There are 3 ways to turn a row about zero (a turn may also mirror it). The second row of each pair is the first, turned, with some noise. The first 21 pairs use one turn. New pairs use 2 turns, one after the other, and a turn may come again.
Known pairs, each followed by its turns in order:
[-20   0  22 -29 -12 -31]
[ 22 -21 -26 -26 -22  -6] => K575

[  9   1   5 -22   4  -5]
[  4  -3  -2   7 -23   8] => K788

[ -9   7 -31  30  -5 -17]
[-1 -1 23 -9  8 41] => K575

[ 17  -5 -10  -4 -14 -22]
[  5   8  18   4 -15 -20] => K788

[  6  40 -35 -15  27  -3]
[  3  16  32 -14   3  49] => K789

[-28  -9  10  12  22  22]
[-10 -16  -4  -4  39 -13] => K575

[-10   1 -11 -36   8  14]
[ -6 -22 -28  -2 -21   2] => K788

[-21 -46  16   4  -5  37]
[-29  -7 -45  23 -21 -18] => K789

[ 14 -18  16   0   6  36]
[-20 -31 -15  18 -12   1] => K789

[ 22 -13  -3  -2 -21 -29]
[ 23   8  19  -8 -31   1] => K575

[ 5  2  7  2 22  9]
[-17  -8   2  12   7 -11] => K575

[-10   6   2  20 -32  -6]
[  4  20   5 -31   2  12] => K575

[ -8  -8  -7  -1 -11  15]
[-12  -5 -14   5   8 -11] => K788

[ 14 -16 -16 -19 -11  10]
[21 17 -4 22 -3 -3] => K575

[ 35  -9   7  26 -30   0]
[ -7  41  16  20   8 -16] => K788

[ 13   3  17 -17 -16  16]
[ -6 -24   7  -8 -23  -8] => K789

[ 20   4  -2  19 -14 -20]
[ 17  -3  21   9  18 -19] => K789

[  5  14 -10  -1  20  -9]
[ 5  4  8 -8 14 20] => K789

[-40  64  -4  -9   9  21]
[ 35  24   1 -17 -47  47] => K789

[ 31  -7  22 -15  11 -17]
[  4  12  20  17 -28  21] => K788

[-23  10  -7  11  15  -8]
[  9 -16   4 -24  14   4] => K788

New pairs, each followed by its turns in order:
[ 17  -4 -26 -13  26  -9]
[  7 -10 -14  35   3 -17] => K575 K789

[ 17  -3   5 -10  15 -20]
[ 17  13  15 -20  -1 -10] => K575 K575

[  4 -11 -37   5 -12 -21]
[-21  30   5   7   0 -27] => K575 K575

[ -7 -21 -16   9  -7  -1]
[  6 -25  15   3   3   6] => K788 K788

[  4 -18   2  -9   9  -3]
[ -4  15 -12  -6   2   8] => K789 K789

[  3  -8  14 -12   9  41]
[-10 -29  16  -8  -3  29] => K575 K575

[-19  -7 -28 -26 -27 -14]
[ 34   9   7 -35 -18   1] => K789 K789

[-25   8  -4  27  11 -27]
[-35 -12 -25 -10 -14  -2] => K575 K789

[-23 -16 -25   6 -14 -38]
[ -2 -13 -20 -25  31 -31] => K788 K789

[-30 -17  -2   5 -32  19]
[-22 -13  -9  36 -22   7] => K575 K575

[ 22   9 -13 -11  24  22]
[ -8  20  20  -4 -31   1] => K788 K789

[ 23  46 -26   0 -11  18]
[ -3  10 -12  19 -39  39] => K788 K575

[ 20   2 -20 -15   7  16]
[ -6 -13 -13  14  25  12] => K789 K788

[  2 -22  12  39 -25 -33]
[ 38 -30 -29 -15  20   4] => K788 K789

[ 12 -11   7 -26 -36  10]
[17 -1 46 -3  5  1] => K575 K789

[ -3 -17  27 -48 -49  40]
[ 63   9 -17 -50 -13  15] => K789 K575

[-28 -21 -10   5  20 -26]
[-21 -16 -11  25   1  29] => K789 K575

[  4  19 -17 -11  -5  18]
[ 10 -10  -9   3 -25 -12] => K789 K789

[  0 -18 -41  -4   5  -3]
[-16  36  -1   0  11  19] => K575 K788

[-20 -14 -36 -16   7 -23]
[ 23  11  -2 -23 -16  36] => K789 K789

[ -5 -21  -5  13   7 -19]
[  1 -15   8  20   6  20] => K788 K788

[-18  -6   9 -30  -1  18]
[21  9 18  6 25 12] => K788 K575

[-30   2 -20   7 -19  -9]
[-19  11 -29  -6 -21  14] => K575 K788

[-10  18  -4  23  21   1]
[ -7 -20  12  23  -4  19] => K789 K789

[-23  13  18  34   6 -31]
[ 31 -10 -32  12   5 -31] => K575 K575

[-15 -24  20 -23 -10  -4]
[-25   1  20   2  29  -5] => K788 K788

[-8 15 23  8 -7  5]
[-14  -8  21   6   5 -16] => K789 K789

[-29   1 -19   7  16   3]
[ 24 -18  -9  18   2 -12] => K788 K575

[ 12 -40 -12   4  20 -10]
[ -8  -4  31 -15 -12 -32] => K575 K575

[ 40 -11 -12  -9   2  15]
[  1  14 -24 -27   2  29] => K788 K575

[-24 -31 -33 -25 -32   6]
[ -8 -11 -29 -45  -5  35] => K789 K575

[ 31  15 -20 -42 -47   4]
[ 27   3  58  25 -27   0] => K575 K789

[-23   5  -2 -18  27   3]
[17 -9 24 15 21  5] => K575 K575

[-32  15   0 -16   3  23]
[-32  -3   1 -21 -16 -17] => K788 K788

